The rows of a group lie close to one hidden flat surface of 5 dimensions, which passes through zero. Surfaces can cross.
(in the rows, 128 means zero)
Some rows, each with its group after it:
[125 139 113 128 158 109 120 131 119 139 106 132 132 133 119 116 141 136
 126]  K_790
[124 164  39  73 184 148 123 104  91  70 154 107 148 140 156 144 174 119
 166]  K_988
[ 91  97 140 209  79 119  89 159 127 169 121 132 124  91  91 126 133 132
  73]  K_790
[140 146 146  97 133 130 169 114 129 110 113 125 155 144 155 146 149 125
 162]  K_531
[113 126 110 114 122 144 132 120 125 113 149 123 137 123 135 144 131 134
 134]  K_531
[176 101 154 146 114 114 157 126 137 131 118  99 118 132 134 135  99 113
 144]  K_939
[126  78  91  83  20 138 200 132 130 164 159 134 147 166 143 114 121 125
 176]  K_939
[ 82 133 187 122  83 138 106 142 154 152 136 187 132 120 107 103 121 129
 114]  K_939
[138 105 106 130 111 132 158 123 122 131 124 101 131 129 150 166 137 146
 122]  K_531
[112 172 152 163 213 120  62 126 125 111 102 135 116 103 111 134 144 143
  77]  K_939
[ 97 169 183 118 112 133 115 123 147 123 114 173 157 127 126 127 161 120
 153]  K_988
[177  84  99 151 109 117 179 127 108 146 110  65 119 135 141 149 120 142
 118]  K_790
[165 100 149 164 112  98 182 130 128 168  69  94 122 142 134 131 132 137
 120]  K_531
[151 139 125 135 176 108  99 137 130 132 122 127 121 129 111  91 123 102
 127]  K_531
[144 119 137 127 122 118 145 129 129 133 115 118 139 128 135 136 132 121
 149]  K_988
[127 118  77 126 112 130 153 115 105 113 134 106 163 125 149 162 166 125
 159]  K_790
[164  81 104 150  91 113 167 144 122 154 120  92 121 138 128 130 108 130
 125]  K_939
[113 147 207 126 131 129 111 144 142 120 102 145 134 131 124 128 143 112
 118]  K_531
[133 143  37 129 191 114 106 125  86 129 117  95 126 133 130 118 163 141
 127]  K_790
[141 117 120 101 127 135 161 115 124 126 132 119 115 142 147 146 115 147
 131]  K_988
[130 154 159 101 122 113 161 120 141 136  85 151 147 153 144 128 150 141
 168]  K_790
[129 130 178 168 139 114 130 132 137 139  89 128 121 119 124 136 123 137
 109]  K_939
[151 121 163 124 103 109 173 121 138 136  99 128 156 141 139 134 126 114
 182]  K_988
[137 157 118  90 156 138 120 112 122  90 156 135 157 128 138 128 136  90
 194]  K_988

New rows. What belongs after each?
[159 121 142 141 154 132 119 119 128 111 146 113 127 119 120 122  95  96
 143]  K_939
[150 121  40 131 190 117 110 123  90 122 124  82 112 133 134 118 133 131
 113]  K_790
[102 137  95 118 133 136 114 133 113 127 134 130 132 130 124 123 145 143
 112]  K_939
[149 114 141 130 121 128 140 128 134 134 131 117 110 132 123 121 105 132
 110]  K_790
[ 91 163 212 111 135 147 104 142 146 104 127 162 142 128 127 133 140 110
 110]  K_531
[135 119 138 172 144 117 115 135 128 137 110 118 116 115 114 130 121 127
  94]  K_939
[146  89 169 120  95 133 132 129 148 145 169 142  92 126 121 115  51 128
 125]  K_988
[126  78  43 159  85 133 153 119 110 154 154  98 117 113 131 150 110 167
 115]  K_531
[169 125 161 171 160 105 132 130 130 124 100  99 121 115 125 142 117 126
 108]  K_939
[149 114 154 126 114 127 153 127 143 132 117 114 116 141 131 128 109 129
 122]  K_790
[ 37 173 101  66 107 152 104 122 126 130 140 198 152 138 137 120 192 147
 142]  K_939
[114 120 215 176 126 125 109 161 137 131  93 110 115 121 117 143 131 127
  49]  K_531
[ 90 129 111 137 137 152  67 138 131 119 178 149 113 106 106 116 108 126
  91]  K_531
[149 103 150 203 137 105 120 153 134 155  91 102 103 116 112 130 114 135
  77]  K_939
[139 130 137 145 151 115 104 139 131 141 115 129 112 132 113 101 121 109
 106]  K_531
[120 125 102 152 126 124 109 133 113 130 143 119 129 115 120 133 129 128
 110]  K_790
[142 136  44  89 129 140 151  89 114 121 163 143 143 130 143 122 119 132
 204]  K_531
[135 153 117 128 171 128 119 118 121 112 118 123 127 126 134 137 142 131
 127]  K_939
[129 115  92 158 122 112 130 135 114 147 111 107 138 121 124 138 152 137
 120]  K_790
[103 149 101  72 112 152 117 121 125 108 173 158 145 135 133 117 137 114
 166]  K_939
[101 130 101 123 104 151 106 117 132 127 176 155 127 111 117 127 114 138
 135]  K_531
[ 87 153  81 112 167 155  80 123 111 107 162 138 112 122 125 127 143 146
  86]  K_988
[107 107  81 103  90 136 129 138 122 140 156 126 131 135 131 112 134 129
 134]  K_939
[132 111  97 128 119 127 134 135 118 133 140 114 128 133 134 125 126 128
 131]  K_939
[125 174 232 130 149 129 121 115 160  98 106 170 139 112 131 133 123 116
 148]  K_939
[124 115 135 120 104 152 133 124 137 106 173 125 132 116 130 143 114 112
 137]  K_790
[ 76 171 136 118 122 139  91 129 133 108 141 182 169 107 124 128 166 118
 152]  K_790
[130 104 117 107  80 135 154 137 134 142 155 132 132 137 129 116 116 118
 150]  K_939
[195 100  99 115 129 108 185 117 110 119 115  83 142 138 152 139 115 114
 189]  K_988
[113 122 191  79  45 150 156 132 164 130 166 185 146 139 131 103 107  98
 187]  K_939
[ 97 154  96 127 171 131  83 130 121 116 134 132 125 121 121 128 145 142
  95]  K_939
[103 148 140 136 163 133  58 142 133 123 145 153 110 117  91  91 114  96
 100]  K_531
[ 68 169 107 102  89 157 119 106 126  89 161 167 203  98 149 170 194 118
 197]  K_790
[139 150  98 116 193 143  83 116 114  83 177 115 122 110 119 122 108 102
 129]  K_939
